There are 3 ways to turn a row about zero (a turn may also mirror it). The second row of each pair is the first, turned, with some noise. The first 27 pairs use one turn. New pairs use 2 turns, one after the other, and a turn may come again.
In the rows, zero is written as 128.
Known pairs, each followed by its turns in order:
[ 76 104 106 131  91 130 163 158]
[ 70 103 173 127 141 156 142 113] -> (2)

[166  93  57 141 157  96  41  93]
[183 193 158 190 172  78 111 174] -> (1)

[ 95  83  82 142 156  61 126 129]
[122  87 110 128 166 188  76 108] -> (2)

[140 145 143 109 130 109 140 180]
[ 96 153 141 119 169 150 142 129] -> (0)

[133 130 179 161 157 141 179 151]
[154 160 151  82 120 163 174 123] -> (2)

[ 73 117 133 145 160 136 169 173]
[ 92 185 109 164 107 132 147  96] -> (0)

[ 84 173 172 112 172  86 118  86]
[104  94  82 173 140 117 186 173] -> (0)

[155 150 128 176 125 150 179 148]
[127 155 102 109 158 103 114  71] -> (0)

[116 120  99 176 148 147  76  84]
[167  75 100 157  97 125 117  87] -> (2)

[127 165 127 109 119  96  95 185]
[107 161 162 120 170 128 142 172] -> (0)

[110 134 121 162 146 146 166 133]
[128 128 150 116  98 162 142 106] -> (2)

[140 135 167 119 112 125 146 215]
[ 99 130 151  60 145 127 164 178] -> (2)

[ 80 147 171 155 119 133 148 132]
[ 89 113 117 107  85 122 165 106] -> (1)

[105  89  60  94 121 163 119 147]
[173 165 183 141  82 154 122 119] -> (0)

[144 100  92 162 125  65 145 124]
[103 124  90 102 154 160  93  83] -> (2)

[180 130 116  94 131  93 111 136]
[131  96 171 127 173 147 119 141] -> (0)

[199 101  71 116 100 140 138 179]
[156 153 201  99 162 147  83  87] -> (0)

[186  98 119 146 205 161 151 165]
[ 95 118 182 139 137 106 134  35] -> (0)

[ 86 116 148 103  93 121 166 124]
[ 88  96 119 100  93 128  99 136] -> (1)

[105 176  79 134 116 119  98 154]
[140 102 144 111 166  96 171 165] -> (1)

[133 158  92 138 183  78 145 172]
[ 98 168 123 108 199 145 168 156] -> (1)

[ 74 140  96 119 136 171  83 141]
[146 108 171  97 148  62 141 110] -> (1)

[109 124 118 155 141 177 125 102]
[142 129 109 128 123  83 131  86] -> (1)

[153 160 127  85 131 149 128  86]
[135 174 129 168 105  93 108 140] -> (2)

[135 143 129 147 213 180 197 182]
[112 161  86  69 186 159 154  46] -> (1)

[ 96 113  96 139 119 169 126  69]
[134 107 147 188 108 120 119  75] -> (2)

[145 146 130  63 141 148 103 165]
[145 102 188 115 166 162 116 114] -> (1)

New pairs, each followed by its turns in order:
[ 90  93 148  80 120 109  97 127]
[103 101 178 105 119 106 175 129] -> (0) (2)

[121 133 164  89 175 102 177 138]
[146 123 175 138  88 164 132  76] -> (0) (2)

[136 146  83 150 105 147  92 101]
[145 124 120 147 108 124  66 163] -> (2) (0)

[142  79 119 136 130 118  96 170]
[114 111 175 130  82 121 147 109] -> (0) (1)

[165 147 110 157 145 187 129 155]
[142 187  96 167 156 141 118 139] -> (0) (2)

[ 71  78 124 113 194  98 122 137]
[ 61  96 183 148 129 118 176 131] -> (1) (1)

[103 207 109 149  80 161 125 147]
[120 157 176  91 183 147  88  89] -> (1) (2)

[106 140 101 183 115 149 124 128]
[126 116 137 161 143 136 157 181] -> (0) (1)

[137  90 168 120 151 100  85 106]
[168 139 112  85 109 122  77 121] -> (2) (2)

[190 108 146 106 148 126 106  98]
[134  95 161 143 187 108 122 147] -> (2) (0)

[146 118 146  84 177 133 120 134]
[112 123  86 130  92 154 123  93] -> (0) (0)

[170 169 160 108 143 102 129 149]
[ 83 163 131 109 155 117 111  86] -> (0) (1)

[137 153 109 110 130 144  90  92]
[108 101  80 111 135 125 132 107] -> (2) (2)

[ 70 144 173 136  77 160 151  93]
[ 51 126 148 128 100  97  71 129] -> (0) (2)

[136 126 165 121 122 122 148 105]
[140 133 122 116 144 104  95 127] -> (0) (1)

[180 123 110 150 113 108  66  87]
[ 96 136 124 104 176  74  83  98] -> (1) (0)

[152 122 179 135  70 138  98 102]
[136 132 111  64 116 124  65 123] -> (1) (0)

[127 127 145 105 113 119 106 136]
[125 121 158 121 131 126 137 151] -> (0) (2)

[ 88 160 134 121 136 110  75  99]
[123 163 148 128 117  92  74  94] -> (2) (0)

[155 159 171 156  39 139 141 120]
[194 119  79  87  94 134  81 151] -> (1) (1)

[129  94 122 121 151  76 140 163]
[117  92 166 102 152 132 164 102] -> (1) (1)

[142 142 149 115 147 176 105 114]
[113 120 122 104 177 136  89 128] -> (2) (0)

[132 137 105 129 117 129 129  99]
[134 124 121 144 115 103 145 143] -> (2) (1)

[166  92  76 160 125 156  92 139]
[ 95  75 120  94 139 138 122 182] -> (0) (0)

[145  95 119 131 109 131 159 133]
[152 100 139 111 105 109 139 140] -> (0) (0)

[ 90 161 102 145 152 169 111  97]
[118  91 107 190 143 139  99 132] -> (1) (0)

[132 138 162  93 102 112 132 155]
[118 140 127  88  85 146 143 119] -> (1) (0)

[144 121  56  77 160 109 154 145]
[154 120 215 138 109 104 157 123] -> (2) (1)

[122  84 136 177 133 161 115  93]
[150 119 126 117 116 153  78 183] -> (0) (0)

[121 114 111 135 110 116 163 171]
[107 127 162 129 128 111 101 168] -> (1) (2)

[115 108 134  94 124  98 106 104]
[162 140 131  88 105 133 127 114] -> (0) (1)

